The same things were measured in two ways. Each way mixes the same 9 hidden numbers, adds some noise and spreads widely along 5 directions of its own, which tell nothing about the thing.
In the rows, 128 means zero.
Some things both ways: the first way, then the second way.
[140 118 125 101 122 157 121 187 136 132 141 101 102 133 119  78 146 141
 122 154  86]
[169 145  99 178 113 129 132  93 141 106  97 131 112  98 160  86 114 127
 131 115  96 131  92 134 128]

[141  85 171 118 128 147 112 199 140 110 132 112  60 148  80  82 192 102
 122 129  66]
[158 158 106 133  89 138 130  82  67 121 110 135  94 131 145  97  96 119
 119 118  88 120 103 101 151]

[ 84 131 171 128 125 164 126 196 153 140 118 171 125 139 144 128 120 133
 125 182 149]
[158 130 115 143 105 117 122 157 157 174 194 102  97 133 154  71 157  96
 121 116 162 128  84 127 116]

[ 98  86  58 102 138 127 175 123 101 125 107  95 101 123 163 110 125 164
  73 109  77]
[150 125 171 126 126 138 115 133 140 125  72 121 150 107 138 200 111 140
 141 138 131 186 124 140 128]

[116 107 168  95 130 121  95 180 135 116 107 127 107 125  86  62  96 160
 159 162 137]
[156 123 154 102 118 122 136 185  95  97 120  99 183 165 151 170  54 128
 173 134 125  85 148 112 136]

[ 84 146 156 112 110  97  87 199 117 158 187 153 175 105 112  95 114 163
 138 176 181]
[162 146 131 126  76 121 116 157 165 191 143  89 109 155 212 106 102 118
 135  83 142 119  94 130 120]

[108  79 107 137 124 116 147  97  87 115  63  79  65 162  95  39 187 115
  73  87  61]
[139  88 118  86 102 158 139 120  89 153  93 119 160 163 126 158  99 117
 171 122 117 126 152 118 148]

[ 76 164  85 172 130 121  99 129 108 129  92 184 168 148 121  41  79 145
 140 150 224]
[121 119 145 151 134 145 116 109  80  99  91 133 143 113 106 133 135 138
 138 134  98 178 127 135  98]

[124 114 117 122 132 103 104 158 161 159 133 158 106 101 146  97  56 169
 113 109 195]
[185 114 108 150 130 101 104 136 157 159 163 126  96  81 171 145 116  94
 114  87 151 130 123 151 124]

[144 156 107 140 131 127 111 138 127 137 149 147 148 161  98 112 186 147
 148 129 152]
[141 129 102  80 123 134  90 116 109 168 106 139 137 141 166  95 101 124
 145 137 153 128 164 113 112]

[120 112 121 100 124 160 129 163 133 146 119 123 110 149 171 149 125 140
  91 105 128]
[112 144 146 170 129 111 113  86 111 103  93 124  95 131 147 148 144 168
 150 128 124 178  93 124 120]

[106  90 157 163 140 128 131 142 124 139  92 144 132 178 129  71 147 157
 124 125 124]
[134 135 156 144 101 139 116 122  54  96 111 140 183 115 108  74 139 147
 142 149 107 175 104 122 110]

[137 102 205  85 144 185 110 216 188 138 137 169 112 135 111 145 124 132
 151 186 130]
[149 153 110 104 123 118 115 188 133 138 173  93 105 174 164  77  95  96
 138 149 155  94 108  99  95]

[110 154 141 115 139 104 155 134 114 130 125 145 145 157 138 114 151 211
 131 184 117]
[150 136 115 172 146 131  95  89 146 156 114 145 183  88 141  46 164 143
 132 146 147 146 162 136 113]

[ 95  96 122 163 118 116 116 156 112 163 157 156 160 152 154 126 147 124
  78  82 155]
[148 149 174 148 109 154 130  87  90 164 115 102 128 108 111 152 135 112
  94 143 108 185 137 115 145]

[117 158 124 108 130 104 127 133 137 159 137 146 151 127 142 121 114 201
 136 159 173]
[140 135 159 101 146 108  99 179 171 152 124 112 185 160 172 138 117 153
 170 144 197 104 150 123 125]

[189 112 140 133 137  86 100 134 135 172 173 124 128 167 116 100 181 177
 120  64 145]
[122 162 143 104 135 122  87 190 162 165 151 110 182 178 180 137  88 121
 166 138 175 102 162  97 123]

[129 156 124 108  94 150  86 154 129 149 142 131 138 148 114 139 148 105
 109 114 166]
[136 104 118 138 136 123 132 117 154 171 126  97 108 157 167 147 131 122
 150  96 143 107 146 134 125]

[150  48 138 142 155 124 154 140 162 130 119 146  94 150 127 126 137 161
 104  96  94]
[163 156 159  85 120 145 100 105  50 106  82 139 153 102 107 132  86 119
 109 202 122 179 156  96 128]

[171 101 128 122 134 206 123 157 174 164 110 124 126 175 154 118 137 131
 117 112 123]
[161 113  97 126 150 116 120 148 127 115 152 108 124 126 134  86 115  97
 147 169 149 112 140 117 110]

[134 116  65 124 117 159 146 114 140 133 105 101  93 128 115 128 170 113
  98 104  99]
[155 128 159 109 128  88 103 110 103 100  58 158  80 105 183 111 151 205
 119  93 148 126  72 171  81]

[131 186 100 127 100 159  59 193 151 161 175 147 132 117 111 106 140  92
 139 126 212]
[143 145 123 131 126 121 129 162 186 158 148 110  91 160 174 173 116 112
 140  88 154  90  94 123 148]

[123 123 123 101 159 159 138 162 125 148 158 134 128 153 119 122 217 137
 133 139 112]
[116 171 153 117 134 162 107 135 113 128  93 144 173 142 119 110 129 138
 130 154 129 142 136 107 120]

[143 110  70 162 182 107 128 112 137 204 143 146 117 157 197  76 151 180
 100  27 207]
[105 169 162  97 155 134  79 153 107 135 142 158 179 142 103 201 115 116
 143 168 175 158 165  80 160]

[120 114  94 134 139 160 125 168 144 155 128 124 110 131 148  68 130 137
 116 123 137]
[185 130 102 157 120 110 115 109 120 127 145 144  91  76 148  95 128 110
 100 104 124 123 107 143 123]

Other things, the second way, with their names:
q_297: [162 133 124 149 136 110 109  99 151 165 122 139 128  98 166 137 133 134
 124  99 148 121 147 138 148]
q_476: [141 135 132 137 165  93  93 132 165 145 123 134 102 120 182 141 140 147
 126  98 171 104 138 147 101]
q_945: [ 88 136 109 105 143 140  97 161 166 163 138 123 154 196 152 148 119 116
 190 136 173 125 149  91 133]
q_958: [126 148 152 160 114 130 117  97  73 102 100 142 138 118 126 124 130 153
 134 122 103 157 110 123 125]
q_775: [197 123  95 156 108  99 130 108 137 124 135 116  98  99 179 101  95 114
 138 109 125 105 107 136 144]
q_928: [156 154 121 146 142 115 100  72  70 140 133 151  89  86 139  97 132 123
  76 109 120 116 152 122 117]
q_940: [117 139 152 157 158 104  83 112  87 103 108 132 127 112 147 116 134 157
 128 129 128 160 140 134  74]
q_221: [145 156  93 101 120 147 105  96 150 194 108 116  87 152 174  85 111 107
 123 136 144 127 141 103 123]
q_889: [133 158 179 124 110 124 129 178 139 152 142  94 146 172 160  88 145 156
 135 122 158 103  92 126 107]
q_25: [155 112 142 138 115 141 162 103 125 133  84  62 139 160 145 106 109 141
 162 168 113 129 139 120 131]
q_613: [145 161 165  98 135 115 109 198 163 119 118 108 159 165 179 213  62 130
 164 132 159 103 127 108 139]
q_842: [133 177 121 144 131 101 114  65  68 130 139 126  70 141 149  83 135 139
 106 142 132 106 131  86 140]
q_563: [145 114  90 104 139 153 104 139 162 188 146 145 158 129 131  99 138  91
 138 129 168 118 163 125 130]
q_820: [162 117 141 132 122 130 136 175 159 142 126  83 107 142 167 100 123 121
 123 106 129 113  94 158  73]
q_224: [149 136 163 159 168 131 124 127 128 138 148 104 147 100 100 138 148 111
 101 166 143 139 163 121 127]
q_497: [142  95 102 187 138 120 137  78  95 121 124  84  92 126 145 108 120 114
 140 116  87 136 146 133  99]
q_697: [ 94 139 171 141 143 133 113 120 121 118  97 106 172 161 118 178 131 154
 180 182 148 185 147  96 143]
q_754: [164 147 135 103 110 148  92 107 126 142  70 171 180  86 147 175  88 127
 139 125 130 164 149 122 166]
q_726: [150 163 209 138 153 113 100 111  66 112 107 114 172  94 125 164 108 154
 101 166 131 148 181 114 121]
q_52: [114 147 156 100 139 176 132 111 136 158  60 110 136 169 124 192 111 130
 142 149 120 144 154 108 143]
q_100: [131 114 117 130 125 108 134 168 162 157 141  96 103 191 199 137 114 138
 166  63 146  58 109 140 110]
q_183: [125 110 149 108 138 113 121  80  58  88  20 143  87 141 169 132 122 211
 141  91  99 114 118 159  68]
q_413: [128 130 114 137 135 116  96 136 150 184 157 120  83 141 175 152 126 106
 122  72 148 125 135 130 106]
q_242: [119 160 131 151 152 115 129  60  99 116  81 116  86 155 149  86 147 176
 133 148 120 104 135 106 118]
q_883: [ 88 172 140 169 136 130 102  77 112 151 132 138 123 144 129 109 174 152
 139 136 143 162 127  95 142]
q_162: [138 141 127 197 169 143 120  96 168 140  99  97 135 108 154 129 121 119
 125 121  98 131 171 138 100]
q_596: [ 96 163 118 110 129 174  97 104 135 156  98 142 115 149 109 146 131 105
 143 174 140 202 125  83 141]
q_691: [133 121 177 101  81 171 119 150 116 120  64 138 164 120 114 200 108 132
 156 140 120 231  79 132 141]
q_814: [133 111 131 145 168 138 116 101 149 146 100 104 121 118 127 199 115 108
 140 146 131 166 176 126 132]
q_908: [131 188 126  96 135 143  91 110 152 170  99 144 108 140 162 137 111 127
 121 145 158 130 141  96 140]
q_163: [199 100 107 144 127 115 114 145 150 142 145 100  95  77 159 122 106  82
 112 117 130 149 119 155  95]
q_972: [136 173 162 113 121 114 103 134  97 113 126 141 187 140 136 119 116 156
 154 178 166 131 133  89 162]
q_15: [147 137 138 156 117 101 119  88  44 108 130 168 125 107 140  75 158 167
 109  73 111  90 109 143 121]
q_83: [135 105 102 155 154 164 128  81 178 167  87 117 136 118 122 139 145 107
 154 150 127 164 163 130 137]
q_770: [150 103 126 134 161 115 108 116 126 145 104 128 105 107 154  93 151 143
 113 106 140 119 146 165  66]
q_259: [157 122 116 190 126 122 118 106 147 163 142 115 136 103 168  68 148 127
 123  78 118 111 137 152 103]
q_862: [113 111 106 108 155 106  85 126 111 155 146 160 158 141 148 114 143 137
 159 112 174 101 173 121 121]
q_295: [170 138 111 119  73 125 118  89  73 145 104 133 113 122 172  13 124 146
 120 116 111 132  93 131 103]
q_244: [123 107 136 210 129 155 147  73 138 135  97  98 144 118 116 134 162 133
 151 120  88 177 129 142 133]
q_905: [159 116 135 104 108 118 116  84  78 120  62 147 104 112 158 111 124 169
 130 117 124 142 109 145 110]
q_50: [133 125 141 146 164 103 114 120 101 130 142  97 145 146 143 117 128 139
 141 146 151 100 182 112 114]
q_728: [163 120 119 147  60 194 163 154 158 149 111  83 186 151 126 134  75  76
 174 133  78 166  98 112 164]
q_158: [158 137 100  81 130  88  88 106  96 129 113 155  99 127 177  70 119 154
 137 144 177 102 128 117 111]
q_267: [124 151  91 153 162 101  88  68 104 193 181 129  65 131 159  96 154 109
  92  96 151  89 186 105 120]
q_813: [178 122 165 160 128 105 127 145  98 142 180  89 142 102 130 112 135 111
 101 129 138 127 139 134 117]
q_257: [168 112 108  89 123 108 101 147 134 157 121  95  90 141 189 115  83 109
 138 137 154 132 136 129  86]
q_451: [172 119 111 165 120 137 134  87 108 112 108 133 155  87 119  31 152 136
 130 154 114 136 121 138 120]
q_729: [123 131 192 215 148 118 150 108  96 115 120  79  98 129 135 120 173 163
  96  74  86 121 109 160  73]
q_640: [152 140 103 153 118  88  78 118 134 127 132 163 146 102 188  58 135 158
 149 109 159 129 109 139 110]
q_268: [170  94 112 152 123 125 106 150 170 164 144 102 113  91 156 122 126  88
 129 117 142 180 117 160  91]
q_999: [122 116 135 150 120 138 126 122 109  95 100 137 217 140 114 132 121 150
 197 157 123 149 138 112 157]
q_638: [135 147 174  88 135 101 100 177  89 103 127 120 144 157 152 167  89 150
 147 148 163 115 135 108 114]
q_705: [168 158 142 154 150  81 115 153 139  99 133 119  81 118 193 102 120 155
 107  86 136  68  90 154  77]
q_231: [141 191 153 124 155  99  79 127 114 125 136 134 100 111 153 128 115 131
  96 159 163 134 135  99 116]
q_848: [151 159 191 132 122 121 103 164 175 129  83 138 196 115 174 160 124 178
 148 119 160 146 107 146 130]
q_48: [170  93 115 116 111 175 140 129 131 122  72 103 169 115 115 174  63  84
 170 170  94 180 147 122 144]
q_99: [132 131  91 144  83 130 127  97 107 128 113 128  98 153 162  45 140 144
 160 114 114 138  70 122 119]
q_229: [137 144 152 158 143 144 136 159 166 109 122  97 118 133 119 197 112 103
 139 150 124 160  99 120 136]
q_858: [159 177 167 137 113 123 125 182 183 146 140  85 146 154 188 172  77 120
 140 114 142 101 112 114 146]
q_348: [152 152 147 179 140 123 117 101 119 151 159 108 114  99 130 171 120  98
  97 113 116 139 152 112 153]
q_970: [129 138 121 166 106 126 106  78  85 102 102 168 121  97 128  48 174 162
 135 132 116 180  74 134 108]
q_422: [128  69 144 164 132 111 134 167 124 108 139 104 144 140 133 160 144 136
 174  93 132 140 105 161 101]
q_28: [147 158 101 139 110 154 106 136 127 160 181 121 123 117 118 113 109  57
 117 153 131 164 122  87 147]
q_345: [ 93 194 140 130 132 126  87  96  91 151 134 153 102 158 145 144 132 141
 121 120 145 138 132  82 140]
q_861: [120 161 191 150 121 148 135 156 167 139 104 108 190 162 141 181 132 156
 164 130 139 135 113 115 160]
q_652: [118 127 119 124 117 117 121 117 108 149 127 128 102 168 162  75 155 154
 148 101 144 107 106 127 109]
q_657: [139 161 158 112 108  88 106 109  32  97 107 136 122 152 172  32 130 198
 127 127 135  95 108 119  86]
q_514: [124 154 186 123 131 135 138 192 166 159 131  84 166 192 166 170 114 144
 150 104 149  80 129 119 130]
q_987: [136 110 180 126 110 136 143  82  39 105  50  98 137 140 128 155 105 170
 141 135  84 158 140 129 115]
q_542: [121 143 158 140 123 165 131 105 132 149  94  98 176 146 107 122 140 132
 154 193 134 182 143  99 149]
q_161: [135 135 155 204 143  65 128 136 140 123 171  95  70 142 184  78 191 178
 120  74 151  87  70 157  79]
q_698: [109 160 120 125 134 171 102 123 149 156 122 116 174 152 113 145 107  90
 166 194 140 181 161  74 158]
q_289: [134 115 152 192 158 113 109  78 137 161 126 118 110  85 134 108 199 151
 102 111 143 168 139 159  97]
q_991: [147 138 141 192 151  96 133 120 152 133 141  92  65 126 178 127 146 141
 108  75 122  93 106 151  96]
q_534: [188 134  85 113 113 112  92 100 104 130 118 151  93  85 170 114  75 101
 118 119 123 134 127 123 126]
q_839: [117 135 150 109 118 113 121 124 101 127 107 147 167 169 149 132 139 180
 176 117 160  99 123 113 157]
q_416: [164  96  97 127 104 107 105 151 114 147 145  94  75 128 188 122  79  90
 136  85 117 145 111 147  75]
q_881: [125 154 151 139 130 118 120 119 102  78  92 144 106 134 135 156 122 157
 145 134 119 148  81 116 128]
q_826: [147 160 156 135 172  86  80 152 104 149 193 159 146 101 145 132 144 131
  85  87 178  61 174 126 123]
q_836: [146 137 174 168 147 121 137 148 123  91 120 115 134 120 127 174 122 143
 125 106 113 116 111 142 121]
q_863: [174 123 107  63  78 132 114 152  96 181 157 130 162 148 154  69 101 101
 141 131 164 100 137 108 146]
q_950: [107 150 111 190 147 132  87 111 135 169 175 127 123 120 138  71 170 105
 116 109 134 156 141 120  90]
q_603: [178 145 114  97 116 153 130 133 111 159 129 101 147 142 139  85  84  90
 118 158 125  85 160 101 137]
q_375: [ 99 132 190 109 132 134 118 139  85  93  68  98 188 175 124 151 114 178
 187 196 139 180 139 107 109]
q_248: [124 132 176 192 129 127 123 138 112 117 148 107 175 119 118 152 150 138
 148 123 123 170 122 130 132]
q_349: [144 141 109 141 141  98 131  65  85  99  77 121  27 141 175 128 106 159
 124 103 105  90 110 126 110]
q_121: [147 103 182 183 117 121 146 121  55  80 116 116 175 104 111 161 127 152
 136  98  84 141 121 152 127]
q_177: [119 122 139 184 139 124 146  79  77 118 112 109  91 144 137  96 159 158
 122  81  87  93 124 139 102]
q_219: [135 183 119 116 120 161 104 104 162 158  99 140 125 130 136 100 133 117
 129 179 152 170 114  93 146]
q_964: [153 135 127 193 122 124 104  67 132 141 112 157 168  70 136 100 162 144
 132 118 130 175 129 140 154]
q_516: [124 118 127 109 150 112  94  93 133 155  89 133 119 134 159 148 134 150
 153 140 164 150 162 124 124]
q_711: [147 113 157 161 122 131 141 126  73  77  98 128 179 120 122 136 113 150
 154 114  90 120 128 138 127]
q_741: [149 122 117 153 121  95  88 116 131 163 173 156 142  95 153 114 158 123
 137 107 172 155 130 130 145]
q_752: [136 158 160 173 120  84  86 128  93  98 157 133 133  98 147  93 145 152
 129 148 152 185  93 122 106]
q_556: [112 123 157 143 152 132 117 157 164 168 144  91 169 165 139 173 137 124
 162 139 165 133 165 115 134]
q_508: [139 101 102  98 114 127 109  72  62 130  88 174 141 118 122  78 150 154
 154 139 139 146 135 124 135]
q_127: [124 155 163 122 100 173  97 129 127 141  97 134 200 111  98 151 123 110
 152 195 138 252 121  96 151]
q_806: [125 140  93 121 116 116  97 127 132 191 173 125  77 162 181  88 139 110
 126  80 159 101 119 115 112]
q_605: [133 105 111  99 101 123 105 129 107 161 132 144 149 150 150  82 144 140
 163 118 162 135 117 124 125]
q_509: [154 134  90  89 130 131  82 119 156 184 109 135 117 125 175 107 106 106
 140 144 169 147 155 117 114]
q_133: [134 133 130 123  88 139 120 145  99 151 152 132 157 153 134 125 118 115
 152 108 131 126 110 106 154]
q_955: [183  92 110 160 156  75 116 124 100 112 153 122 116  92 165  46 137 140
 116 103 143  72 144 163  77]
q_17: [116 120 126 165 159 112 107  89  93 144 141 145 149 123 129 101 169 148
 133 105 140 109 172 128 123]
q_760: [147 131 149 151 109 127  81 135 125 163 148 150 160  81 142 121 149 121
 114 102 146 192 118 144 114]
q_66: [131 167  92 136 136 111  89  68 129 152 110 157  47 121 178 116 127 135
 114 102 138 133 114 112 119]
q_20: [146 129 127  91 160 121 130 160 172 145 111  91 118 177 164 143 102 127
 153 159 171  75 149 114 122]

Some of these things the first way, each followed by its name:
[127  97 122 101 148 189 132 169 157 202 154 145 163 152 206 168 129 141
  90  92 166]
q_224
[ 34 169 128 117 153 160 137 209 102 125 125 166 143 136 165  72 127 165
 152 229 153]
q_842
[123 118 103  83 128 176 102 175 145 160 135 112 108 115 130  88 118 108
 106 122 151]
q_349
[194 105 184 154 120 115 113 158 175 136 132 136  79 179 115 150 179 160
 135  88 107]
q_972
[147 144 158 140 113 110  93 141 139 143 101 134 121 169 123  82 117 173
 143 123 167]
q_999
[138 103  99 103 143 185 119 171 157 172 133 115 102 135 163 117 142 119
 108  91 144]
q_881
[ 84 143  95  96 141 106 163 109 114 125  88 140 104 124 156 121  98 191
 102 155 139]
q_516
[163 122  93 165 146 133 119 160 156 150 164 160 124 154 147 121 152 155
 125  90 159]
q_231
[131 113 168 120 140  98 120 119 130 158  97 141  90 167 133 105 146 160
 101  89 157]
q_17
[ 94  73 158  40 141 116 149 142 111 138  89  75  42 111 114  66 141 147
  73 135  65]
q_100
[114 130 127  93 153  97 131 161 146 130 133 156  62 100 124 102 113 165
 113 144 152]
q_66
[169 113  60 207 130 130 116 120 126 202 178 139 193 194 190 117 181 155
  89  21 172]
q_127
[168 111 157 131 109 122 109 134 152 153 120 147 119 180 154 177 122 153
  92  65 153]
q_697
[116 104 141 157 117 106 111 142 110 138 103 137 126 176 153  89 115 158
  96  86 147]
q_248
[129  99  86  83 131 185 122 168 131 160 144 101 157 131 156 106 113 143
 109 125 123]
q_48
[158 140 110 138 139 145 117 159 131 158 164 144 147 176 158 123 173 160
 117 101 148]
q_698
[ 67 132 150 111 106 154  72 183 113 170 149 167 195 139 131 118 106  99
 106 132 216]
q_729
[119 109 110 141 143 124 123 140 140 134 106 145 116 142 132  84 110 161
 134 116 156]
q_638
[222 102 108 127 107 116  84 126 131 174 186 106 137 177 111 115 178 126
  72  24 128]
q_162
[118 133  77 165 129 136 136 142  95 120 138 129 138 186 145 129 210 141
 120  91 109]
q_760
[ 91 102 117  96 126 169 130 160 126 156 131 125 156 123 127  96 129 123
  99 158 120]
q_820
[122 123 132 133 121  95 108 137 100 165 145 119 150 155 120  59 153 162
 101 113 144]
q_259
[ 79 130  70  74 160 121 178 126 101 125 103 113  88 110 159  87 127 189
  98 160 105]
q_476
[ 95  66 143  92 175 120 173 157 120 114 106 125  49 131 130  95 166 158
  97 133  66]
q_928
[156 119 110 123 128 125  86 148 138 175 167 138 119 147 130 129 163 113
  97  44 187]
q_413
[125 168 145 117 105 155 113 160 124 115 112 113  93 169 100 137 218 116
 150 146 109]
q_839
[150  63  94  99 143 121 129 166 109 205 197  59 124 130 169  62 181 166
  69  58  84]
q_858
[137 107 154 145 111 124 133 138 133 151 130 141 138 177 141 144 155 150
  82 109 111]
q_542
[126 160  59 120 113 157 108 142 119 130 132 145 149 149 152 140 113 131
 105 109 172]
q_814
[ 95  72 184 135 157  66 116 129 145 175  84 141  62 121 111  20 110 165
 105 100 171]
q_15
[175  92 169 122 123 137 110 138 152 161 117 131 120 186 138 144 144 147
  98  72 134]
q_50
[138  54 107 118 147 142 117 126 113 213 121  67 132 158 166  23 145 148
  78  38 129]
q_711
[ 97 125  88 104 122 183 148 166 118 109 113 132 145 149 159 149 120 139
 112 161 102]
q_268
[151  83 163 180 118 117 141 120 114 100  86 105  87 201  68  64 232 131
 118 111  35]
q_657
[116  77 196  79 105 135 130 159 142 160 114 118 140 134 137 130  90 159
  75 152  95]
q_25
[112 144  54 108 133 112 144 136  96 175 177  94 164 121 164  98 165 196
 114 123 130]
q_848
[ 52 129 157  72 159 154 176 149 134 120  57 143  82 124 143 121 126 173
 141 217 112]
q_508
[139 113  74 143 147 146 129 123 105 152 127 124 154 184 162  96 158 156
 106  72 140]
q_940
[159  64 131 121 135 132 113 173 132 168 163 112  94 164 166 131 166 128
  68  28 113]
q_348
[ 60 105 128  29 161 187 127 213 139 174 142 130 135  90 183 122  83 152
 125 169 168]
q_836
[118 131  59 139 123 163 134 139 109 126 127 120 163 155 134  88 142 142
 119 140 113]
q_257
[119 135  86  83 140 130 119 179 124 130 156 113 113 110 132  91 123 172
 144 147 134]
q_613
[120 139 126 153 130 107 133 139 129 136 103 144  93 162 160 115 138 177
 120 109 149]
q_741
[116  64 124  95 136 129 164 119 139 135  87  97  65 121 121 114 146 142
  79 109  69]
q_905
[106  87 157 139 151 111 152 126 148 156  81 145  87 145 150  75 114 174
  95 126 132]
q_970
[141  64 133 114 110 159 133 114 130 129  42  83  59 179 138 110 134 108
  66  54  78]
q_422
[ 75  94 124 100 126 172 120 177  90 131  95  94 133 162 153  85 142 125
 118 120 107]
q_121
[ 99  86 161 135 140 118 133 152 125 184 142 125 159 137 129  55 154 166
 108 142 123]
q_295
[ 93 134 126  97 153 149 181 149 138  85  71 132  66 131 120 108 144 179
 149 217  67]
q_158
[102  96 175  95 145 128 149 137 144 162  92 131  94 142 143 124 146 165
 109 133 124]
q_605
[141 136  91 131 108 125  99 127 125 151 158 135 130 140  93 119 182  95
  87  83 158]
q_52
[156 143 127 158 134 122  80 145 135 187 164 163 134 180 140 109 183 121
 104  51 210]
q_267
[152 108 123 104 133 148 107 171 158 141 141 121  96 117  99  89 133 129
 126 130 128]
q_705
